All groups share one centre, and each spreads out both ways along 11 directions, with some noise.
(in the rows, 100 means zero)
Known rows, each followed by its group:
96  108  112  101  106  103  108  105  98  98  100  103  108  117  95  109  114 -> Z
120  103  99  95  91  124  84  119  93  117  100  98  102  109  112  114  101 -> D
107  110  99  98  94  120  82  106  89  90  121  87  106  126  106  91  127 -> P
83  93  106  99  100  112  105  106  112  108  94  112  105  116  133  89  113 -> Z
110  94  101  72  95  103  91  109  114  84  107  97  100  111  95  99  105 -> D
92  104  100  92  92  110  92  117  100  103  103  110  101  107  121  105  106 -> D
122  105  88  92  98  106  89  106  112  102  96  88  100  97  110  106  88 -> B
112  100  89  110  106  98  85  89  94  97  115  77  98  95  104  89  107 -> B
99  106  100  70  99  96  93  90  107  96  109  99  93  102  88  85  104 -> W
105  81  90  82  90  113  99  103  102  98  115  117  109  106  90  106  95 -> W
118  99  104  89  91  107  99  102  115  87  91  110  99  106  104  94  98 -> E
75  87  117  93  132  104  114  118  101  126  106  104  103  90  105  99  109 -> E
88  84  105  87  101  104  108  116  101  103  98  103  103  93  115  107  98 -> B
106  111  103  88  97  118  96  102  80  97  112  114  92  103  96  98  95 -> E
105  100  86  83  94  105  82  106  100  88  91  79  94  106  109  108  101 -> B
101  95  99  91  96  89  115  85  105  105  90  87  105  103  73  110  91 -> D
101  91  100  92  97  101  110  109  111  88  93  119  105  107  101  113  89 -> P
111  101  100  96  83  112  94  107  100  105  87  104  103  108  113  111  102 -> D
97  112  100  120  91  114  92  101  74  97  122  107  108  124  114  108  118 -> B
95  87  107  87  107  114  83  131  102  89  111  103  99  105  102  97  119 -> B
87  108  119  92  105  113  100  112  107  108  92  136  109  123  95  111  124 -> Z
79  98  103  93  107  102  112  120  91  109  107  87  101  100  98  105  92 -> E
123  99  108  103  97  95  100  95  107  94  91  96  96  99  96  99  98 -> E
100  84  94  106  94  108  92  112  109  112  95  104  102  112  105  103  99 -> W
126  107  119  117  115  104  119  100  105  94  118  129  107  82  87  89  92 -> B
96  97  97  84  121  95  99  95  102  119  114  70  99  99  107  99  105 -> D
101  85  101  103  126  94  106  94  108  86  104  104  97  104  80  94  95 -> P
93  103  96  92  102  102  88  108  108  104  87  101  91  108  104  97  99 -> W
117  112  106  108  98  105  108  116  110  112  86  97  102  95  98  105  84 -> Z
120  90  118  66  98  103  102  97  127  119  92  119  101  115  90  104  108 -> W
95  103  88  98  99  98  94  113  99  93  122  87  103  96  92  96  93 -> P
104  93  113  107  83  101  101  122  117  104  116  109  108  96  89  77  106 -> B
110  113  91  90  94  99  78  96  114  109  85  91  100  93  94  101  106 -> P
91  94  88  102  103  94  102  97  94  99  98  98  110  92  113  124  97 -> E
108  103  87  97  96  90  100  81  119  101  77  79  104  108  101  106  97 -> D
86  107  108  91  115  91  96  108  105  88  116  108  93  97  86  85  108 -> D
102  76  115  109  106  96  94  126  109  127  98  80  101  107  109  110  113 -> P
95  100  100  98  109  97  93  112  109  116  101  89  101  93  99  100  102 -> E
118  109  109  94  102  108  113  111  91  99  103  111  105  99  79  121  86 -> Z
101  101  103  108  94  103  115  97  76  102  107  98  100  88  110  107  91 -> W
64  80  95  74  97  110  72  92  81  108  93  107  95  119  110  111  140 -> B
102  95  95  96  110  107  85  111  114  101  101  104  107  109  113  106  113 -> P
121  85  84  119  116  115  90  115  91  104  104  85  104  96  80  122  85 -> W
101  108  115  71  103  102  106  96  102  101  98  114  99  99  102  104  108 -> W
102  83  84  106  98  115  98  98  87  106  104  98  104  98  104  107  94 -> D
94  113  103  106  119  98  107  110  83  97  101  81  94  115  86  119  93 -> B
104  83  98  100  100  112  92  106  97  102  105  104  103  102  97  103  106 -> D
75  96  105  114  116  98  114  109  99  105  103  133  111  96  82  112  97 -> D
114  70  111  113  98  91  122  129  129  78  83  97  108  133  120  127  86 -> P
121  106  116  75  68  118  87  104  77  130  107  104  84  111  103  101  103 -> Z
108  95  94  95  111  106  80  85  96  104  98  86  89  98  92  84  114 -> P
120  108  105  101  80  104  99  111  109  81  102  103  103  100  97  90  96 -> B
128  106  117  88  114  120  102  94  96  95  94  75  98  106  132  90  121 -> E
85  95  89  74  97  120  101  96  105  91  97  107  111  105  135  94  110 -> E
130  88  100  108  108  119  87  128  86  82  120  89  98  92  107  105  97 -> D
128  102  110  83  103  104  96  106  106  108  96  82  104  101  101  118  109 -> W
95  84  94  98  109  109  113  112  113  86  109  112  116  109  107  106  96 -> Z
103  110  88  116  97  88  105  108  107  95  91  78  106  85  72  107  79 -> Z
93  112  98  98  74  102  96  110  87  114  92  98  99  95  97  110  94 -> Z
94  98  107  87  77  105  112  99  97  94  86  97  102  118  105  102  104 -> E
93  100  97  88  101  104  103  96  99  94  104  101  97  100  96  87  98 -> E
82  116  107  110  115  77  112  79  96  118  94  96  91  96  95  100  97 -> P
88  88  93  95  90  90  92  101  106  90  93  73  99  108  94  97  110 -> B
88  84  97  89  117  105  107  92  109  82  98  123  103  101  126  97  105 -> Z
97  96  106  98  113  103  83  113  101  128  101  83  87  105  113  93  108 -> W
98  117  108  100  104  114  97  114  103  97  111  99  105  135  98  92  115 -> Z
112  105  98  83  111  117  93  105  93  91  104  116  96  96  104  106  93 -> B
112  94  100  83  92  112  86  115  95  101  120  110  105  116  63  114  107 -> Z
87  103  85  81  113  105  80  111  95  103  96  79  87  99  110  103  99 -> W
95  101  86  83  78  107  90  91  101  107  96  103  98  112  95  96  98 -> D
84  98  105  116  93  96  89  120  96  96  107  107  99  99  97  94  113 -> D
99  106  102  95  98  102  88  103  86  110  102  99  94  92  92  106  103 -> Z
81  82  98  101  114  97  94  122  120  106  97  90  110  121  89  110  114 -> B
102  81  87  117  98  107  94  117  91  86  96  82  127  97  103  139  118 -> W
102  83  87  94  66  100  81  122  108  111  95  69  103  98  112  104  101 -> P
82  107  94  104  103  77  114  98  112  102  96  93  111  91  114  116  95 -> P
103  83  85  91  98  107  82  107  109  99  101  98  94  99  98  94  94 -> P
112  105  98  89  78  91  115  87  111  87  80  92  97  104  117  102  80 -> W
94  93  90  98  112  98  96  76  96  81  102  104  105  108  81  105  113 -> E
106  97  94  105  130  89  107  88  107  85  100  90  101  87  99  102  95 -> P
119  89  94  132  110  103  106  104  93  93  108  87  108  92  92  107  89 -> W
116  107  117  94  91  101  103  91  103  105  79  89  98  108  102  101  113 -> E
95  100  99  96  121  102  89  100  95  97  111  105  96  95  93  96  109 -> Z
103  121  114  88  98  108  100  106  92  114  94  98  92  109  79  100  101 -> E

New rows, each followed by its group:
101  81  90  83  79  126  88  115  86  98  109  98  106  98  126  103  107 -> P
117  109  107  85  98  110  99  114  120  92  90  94  97  110  96  87  95 -> E
104  105  98  101  112  88  106  92  105  95  96  69  95  93  86  87  94 -> E
129  89  96  103  114  109  91  127  106  79  113  77  106  98  112  113  98 -> D
104  91  96  89  126  100  103  83  106  100  89  112  100  94  98  114  98 -> B
104  94  95  104  124  97  95  85  96  80  101  94  102  105  100  108  113 -> B
100  85  123  112  85  100  94  121  90  86  103  113  97  97  82  97  119 -> D
112  100  112  86  104  103  108  92  92  88  97  110  92  92  95  99  97 -> D
89  73  104  88  98  85  77  88  86  118  102  87  96  88  87  116  132 -> Z
106  103  88  91  116  109  80  108  105  106  104  98  98  111  91  108  99 -> B
116  94  113  104  128  103  117  86  82  80  107  94  95  97  97  102  100 -> E
128  101  105  99  94  120  81  128  114  101  113  110  114  114  107  109  116 -> W
93  89  91  80  77  95  113  85  96  86  94  90  102  101  114  103  93 -> D
130  97  94  106  129  112  88  103  107  94  99  83  100  94  123  104  102 -> D
90  87  111  84  117  121  101  91  90  95  106  100  104  116  112  87  132 -> E
98  108  97  99  107  101  110  93  93  80  103  93  102  108  117  101  98 -> Z
85  77  96  101  121  105  87  113  113  104  111  112  103  116  111  98  113 -> P
89  112  98  90  117  101  97  93  97  114  96  93  102  96  92  104  110 -> E
133  118  115  100  99  105  88  93  101  101  92  105  95  99  89  99  111 -> B
104  85  84  109  82  115  99  105  85  94  100  100  106  98  109  111  89 -> D
94  90  90  107  75  88  85  112  103  120  82  72  105  86  103  116  105 -> Z
89  86  90  87  87  121  89  121  91  89  130  103  116  102  105  98  116 -> P
104  107  89  98  103  90  83  111  117  110  95  96  88  102  90  100  81 -> P
103  107  90  95  94  100  89  89  105  92  94  95  96  112  95  92  102 -> P
97  75  103  99  118  106  87  109  106  116  101  99  97  98  106  100  113 -> P
98  82  101  97  109  110  96  121  85  119  116  95  94  81  113  103  92 -> P
93  91  106  79  114  112  105  124  94  104  101  105  95  90  109  110  90 -> B
106  98  93  90  107  109  93  117  94  85  112  110  109  99  88  126  99 -> Z
103  107  105  100  129  102  102  111  101  101  115  109  106  91  100  110  102 -> P
103  93  96  100  85  99  105  92  98  108  99  102  96  105  89  94  86 -> W
112  90  103  85  98  109  81  110  106  110  90  90  100  98  123  110  119 -> B
134  112  102  92  114  103  98  100  124  94  89  140  99  77  99  104  79 -> E
104  103  105  98  95  99  104  92  102  94  92  95  108  108  101  106  113 -> P
93  95  81  93  113  96  105  92  92  93  104  82  95  90  101  102  79 -> B
85  96  96  91  119  84  118  100  135  95  91  110  120  111  86  119  98 -> D
97  108  106  93  85  99  77  110  111  97  102  91  112  112  88  101  140 -> W
88  99  99  86  94  98  93  100  86  97  106  90  87  93  87  87  101 -> B
92  108  60  101  124  101  85  89  104  99  106  87  102  127  82  118  82 -> B
92  94  106  92  99  99  104  97  121  90  87  123  110  120  84  102  113 -> Z
126  100  101  91  112  107  86  99  111  103  81  101  93  94  94  104  100 -> P
92  110  83  89  94  110  72  95  96  119  98  77  107  107  118  106  128 -> E
104  81  99  77  102  114  97  113  104  99  110  102  107  107  111  110  106 -> D
115  97  99  93  103  101  100  105  104  85  99  88  100  99  110  105  97 -> D
91  87  103  98  96  96  93  98  100  117  94  95  93  103  96  95  107 -> P
108  94  114  102  89  92  90  107  121  89  82  107  102  112  78  99  120 -> D
105  89  89  100  92  101  100  85  97  106  110  99  103  80  124  90  97 -> B
88  78  96  104  86  110  82  116  110  129  92  106  100  120  104  101  111 -> W
97  94  119  90  103  105  88  106  77  84  99  89  90  98  107  100  131 -> B
121  103  101  92  86  96  91  96  119  105  79  102  93  98  78  96  91 -> Z
92  107  99  98  93  102  99  96  99  102  105  97  96  113  96  84  101 -> Z
87  97  110  93  106  105  109  95  87  112  98  101  102  98  108  108  111 -> E
87  95  83  103  95  95  97  108  79  97  103  87  104  71  105  122  89 -> Z
103  90  97  105  98  98  88  115  113  103  101  85  108  109  90  105  111 -> D
109  82  95  83  110  113  81  102  112  94  105  110  97  104  128  94  112 -> Z
107  103  97  95  109  94  111  89  113  80  86  124  91  111  82  102  77 -> P
109  109  111  82  105  86  85  93  108  100  114  64  106  97  79  91  137 -> W
84  91  88  95  86  98  90  90  103  101  93  94  101  111  115  96  111 -> P
124  101  94  96  73  111  87  106  91  79  106  87  76  127  59  76  77 -> P
94  108  99  102  116  94  101  85  111  101  88  102  108  105  119  109  116 -> P
110  110  102  99  109  100  94  114  108  106  101  94  106  94  103  113  102 -> P
110  95  96  117  99  83  93  92  97  109  100  82  97  83  101  107  98 -> E
80  109  85  105  90  106  97  111  99  106  100  104  99  93  102  87  87 -> Z
103  92  106  106  124  100  95  110  106  101  102  90  104  105  98  108  114 -> B
103  105  108  108  90  105  95  120  84  113  117  67  103  107  118  105  114 -> P
106  90  106  98  72  99  101  86  92  99  102  87  88  99  115  74  103 -> E
98  72  87  98  105  108  92  100  99  94  101  88  100  99  125  97  105 -> P
92  108  93  99  110  99  94  117  104  99  122  98  111  97  106  106  103 -> P
109  98  105  100  116  95  113  110  109  95  96  102  106  91  104  117  88 -> P
105  95  104  93  98  109  105  111  107  97  92  102  120  96  133  126  113 -> P
93  107  92  90  98  94  114  95  102  90  98  99  103  98  102  107  84 -> D
110  101  120  85  88  96  101  109  106  93  91  101  98  105  97  106  110 -> D
111  114  113  114  101  84  95  115  102  77  97  78  92  91  114  94  107 -> D
99  83  107  104  130  97  89  111  116  114  102  106  95  105  89  99  109 -> P
108  116  99  98  122  105  104  95  108  79  101  116  108  108  106  109  102 -> P
81  100  94  82  96  108  98  112  104  122  111  111  109  113  87  111  99 -> D
121  112  121  105  92  105  107  107  114  104  92  130  107  107  83  105  102 -> B
115  91  99  90  88  113  95  75  94  111  77  102  94  103  111  99  106 -> D
97  95  101  116  89  101  91  90  87  101  92  104  92  94  88  88  106 -> D
108  93  112  76  98  95  86  81  104  95  87  115  94  111  84  109  125 -> Z
86  98  110  97  98  77  121  82  109  112  82  86  105  100  92  109  104 -> D
96  78  98  97  115  109  91  133  110  101  119  114  101  110  99  103  96 -> P
93  111  93  115  112  102  120  90  84  109  119  112  104  101  93  105  77 -> B
90  76  108  99  109  93  102  95  114  104  82  99  109  102  126  109  125 -> Z
110  100  106  98  101  103  94  94  107  89  92  113  105  109  96  107  117 -> B
128  115  114  122  81  100  127  109  105  123  94  96  114  95  126  117  79 -> B
120  98  107  101  106  103  110  88  90  84  96  85  97  97  94  99  98 -> P
